The first 4 rows are patterns. Each new row is the sum of 2 different patterns, raised or lowered, with some noise. Before adding, each is slid sideways (what falls off one end comes back at the other) and multiplied by a number that may be negative. Names go in the order of the patterns.
In the rows, 128 means zero.
Some rows, each with the names of its patterns after it:
[101 128 146 122 130 128 115 141 117 108 139 153 125 112 116 147  95 155
 146 102 135 101 104 125 122 108 140 155 153 106 156 116 111  95 117]
K_351
[134 139 117  96 135 130 154 105 120 101 130 157  94 150 155 149 111 154
  96 158 156 155 123 114 131 113 142 149 140 140 153 118 155 126 139]
K_272
[127 148 101 106 123 113 136 135  99 141 158 123 138  95 120 135 134 138
 160 141 140 145 148 156 128 143 136 149 145 156 144 134 134 138 139]
K_663
[123 145 106 160 103 159 158 105 131 125 146 115 120 133 143 160 151 128
 150 152 111 111 110  98 103 125 150 107 157 107 100 146 124 148  96]
K_672

New rows. What belongs after each?
[ 94 161 152 128 127  95 103 152  97  83 148 135 169 160 145 125 102 121
  93 138 140  97 109 111 144 126  97 132  77 135  94  96 138 119 134]
K_663 K_672
[104 131 143 103 156 159 151 121 165 101 197 186 171 157 127 141 162 144
 131 160 145 196 145 159 138 142 119 142 125 105 132 122 167 113 132]
K_272 K_663
[132 154 101 109 147 110 159 100 150 168 108 139 120 146 107 119 143 151
 163 152 140 147 184 142 126 135 106 112 161 154  97 170 112 141 162]
K_663 K_672
[136 163 145 101 150 129 138 170 165 144 118 153 148 127 147 101 135 143
 129 122 176 194 163 176 152 172 138 190 125 145 204 120 135 117 190]
K_272 K_672
[136 126 110 131  76 115 115  95  74 108  74  88 108  92 115  63  62  56
  85 111  45  93 121 104  71 103  49 103 108 114  84  72  87  80  92]
K_272 K_663
[127 148 116 108 102 114 102 134  97  91 147  68  97 118 121  96 112  79
  92  92 125 149 118 135 111 107 122 100 101 127 107 124 123 116 105]
K_272 K_663
[169 189 161 108 169 108 166 178 153 145 146 134 104 153 173 164 134 195
 106 149 160 144 170 172 132 114 162 131 138  96 152  89 151 182 137]
K_351 K_272
[142 155 152 157 171 154 158 149 163 160 158 140 172 185 172 175 150 183
 115 214 190 162 172 117 171 145 141 133 192 176 215 125 173 138 154]
K_351 K_272
[118  86 140 171 110 124  73 134 131 149 125 116 159 109 106 116 154  95
 157  98 110 107 144 145 120 138 113 108 106 124  75 112  93 107 118]
K_272 K_663
[136  93 152 108  75 145 141 134 101  90 130 109 154 108 173 157 111 137
 134 158 110 128 131 150 162 162 135 145 148 116 115 105 111  79 102]
K_663 K_672
[190 189 131 159 188 143 178 149 161 174 186 158 207 169 178 180 185 172
 133 178 166 199 153 176 148 166 189 140 187 183 195 124 165 128 175]
K_272 K_663
[109 120 147 125  79 128  95  80  96  86  97 107 125 100 125 139  98 123
  85 116 130 156 113  80 131 110  66 119 142  73 145  70  72  88 113]
K_351 K_272
[103 139 184 155 190 143 124 107 160 161 144 177 124 141 154 132 106 162
 138 161 123 173 118 146 201 139 171 146 174 164 195 138  99 160 147]
K_351 K_272
[128 119 156 149 197 171 144 159 156 114 129 125 115 116 124 164 122 163
 117 117 137 135 158 121 135 152 134 154 153 188 172 147 146 141 186]
K_663 K_672
[113 111 138 137 144 103 128 146 107 152 163 143 138 116  96 156 140 144
 145 136 188 100 140 108 138  85 158  89 116 132 138 152 135 142 137]
K_351 K_272
[ 67  72 112  73 119 124 139 115 139  98 114 135 115 124 120  93 148 123
  79  92 107 155 131  91 141  79  69 128  98 125 120  95 118 122  96]
K_351 K_663
[118 123 127 116 135 133  96 106  88 116 117 124 154  93 139 125  85 109
 121 128 121 121 129  95 137  72 138 135  84 107  94 135  95 106 107]
K_663 K_672
[100  91 122  81 132  89  78 122  97 105  88 108 117  67  61  61  61 104
  79  46 122 134 107 131  90  91  80 122  74 139 130  87 111  92 147]
K_663 K_672
[ 87  80  90  57  85  90  80 139  54  90 131 107  97  92  65 130  99 143
  71 105 120  64 107 110 121  94 108  90 128 119 123 100 119 104  56]
K_272 K_672
[159 146 123 126 117 142 138 145 138 105 139 141 166 125 116 111 132 169
 103 168 167 151 114 160 101 153 169 132 103 107 118 120 147 124 147]
K_272 K_663
[176 158 179 158 160 141 154 137 180 144 178 155 151 148 168 190 147 166
 110 153 155 165 155 130 157 144 153 132 176 103 174 133 132 140 182]
K_272 K_663
[140 117 136 146 102  98 121  90  63  97 110  87 112 121 134 132 163 105
  93  94 131 117 146  95  98 158  85  67  95 141 100 120 118  63  73]
K_351 K_272
[ 87 111 133  96 105 131 108 142 129 145 102  75 136 120 151 148 149 136
 146 122 115 121 139 107 137 154 164 154 158 127 108 133 128 119 149]
K_351 K_663
[116 132 107 130 149 151 118 133 114 105 103 118 114 127 130 114 121 120
 100 140  81  76 114 117 115 106  77 137 110 127 134  63 110  95  97]
K_351 K_663
[187 153 180 138 163 177 144 173 148 204 179 158 153 136 126 159 142 137
 167 162 182 181 183 152 136 163 132 182 186 146 160 152 178 192 170]
K_663 K_672
[171  95 166 155 113 130 144 179 119 127 120 170 173 180 134 128 188 104
 101 104 126  94 162 129  95 140 125 127 151 147 143  92 123 140  97]
K_272 K_672
[115 114 153 153 138 109 166 172 135 115 104 139 114 147 135 135 165 137
 147 164 137 105 169 139 180 149 151 135 109 145 137 102 162 128 160]
K_351 K_672
[144 164 152 166 146 141 162 148 167 133 147 122 161 145 103 156 153 167
 135 138 129 186 159 173 116 128 150 138 162 183 163 162 174 150 185]
K_272 K_663
[153 155 154 174 203 198 139 205 187 156 156 142 148 181 193 176 198 184
 172 197 179 178 183 206 178 178 177 211 159 201 195 160 187 151 168]
K_351 K_663
[157 118 125 164 132 157 140 150 116 152 129 115 138 110 111 117 137 117
 146 147 148 103 147 126 125 111 125 122 126 176 157 147 155 127 148]
K_351 K_663
[127 115 144 141 134 111 148 111 105 152  91 123 129 110 131 138  91 110
 126 129 107 103 125 148 130 145 142 118 132 128 132 147 108 139 138]
K_351 K_663
[128  78 138 123  65 151  80 178 152  85 113 103 103  91  93 105 111 121
 139 102 130 119  84  73  81  80  84 106 127  96 124 118 105 140 125]
K_663 K_672
[130 146 149  91 117 129  79 140  95 136 135  83 126 112 134  96 105 109
 124 145 139 118 131 146  94 129 124 100 115 116 138 128 138  82 105]
K_663 K_672
[113 109 131 117 117 124 168 120 137  93 139 171 136 142 142 170 157 178
 152 134 169 129 118 134 168 138 184 111 113 118 151 149 154 124 100]
K_272 K_663
[157 148 164 141 155 191 151 133 148 175 157 152 136 175 149 169  98 103
 149 130 175 166 195 150 160 140 123 132 159 127 168 129 156 162 150]
K_351 K_272
[156 128 171 114 133 151 144 157 163 142 148 145 104 111 110 172  93 140
 133 169 162 135 148 134 153 119 150 123 139 164 170 119 100 142 138]
K_351 K_272
[148 122 126 102 146 134 129 110  97  98 124 113 112 145 143 150 149 176
 155 120 163 105 150 181 113 121 125 156 166 128 151 104 150  87 101]
K_663 K_672
[128 104 108 113 128 109 100 152 141 145 145 144 121 114 150 114 148 150
 129 127 144 178 147 138 148 114 179 109  94 160 129 166 133 144 142]
K_663 K_672
[187 161 196 180 157 154 185 209 198 155 218 166 143 186 155 174 177 173
 195 176 183 133 131 204 145 199 166 199 194 184 197 139 201 193 158]
K_351 K_672
[113 117 147 135  75 128 122 123 103 166  74 176 132 123 135 108 144  79
 132 159 116 164 129 140 174  97 137 126 149 101  84 133 139 177 122]
K_272 K_672
[ 95 151 124  79 154  65 120 100  78 154 125 116  97 138 109  90  80  97
  69 121 102 111 134 144 128 126 137 112  91 138  72 140 154  87  97]
K_351 K_672
[167 114 165  97 137 152 146 117 121 118 118 149 134 115 135 157 124 134
 145 113 116 151 106 115 147 127 152 118 105  81 108 163  74 151 158]
K_351 K_272
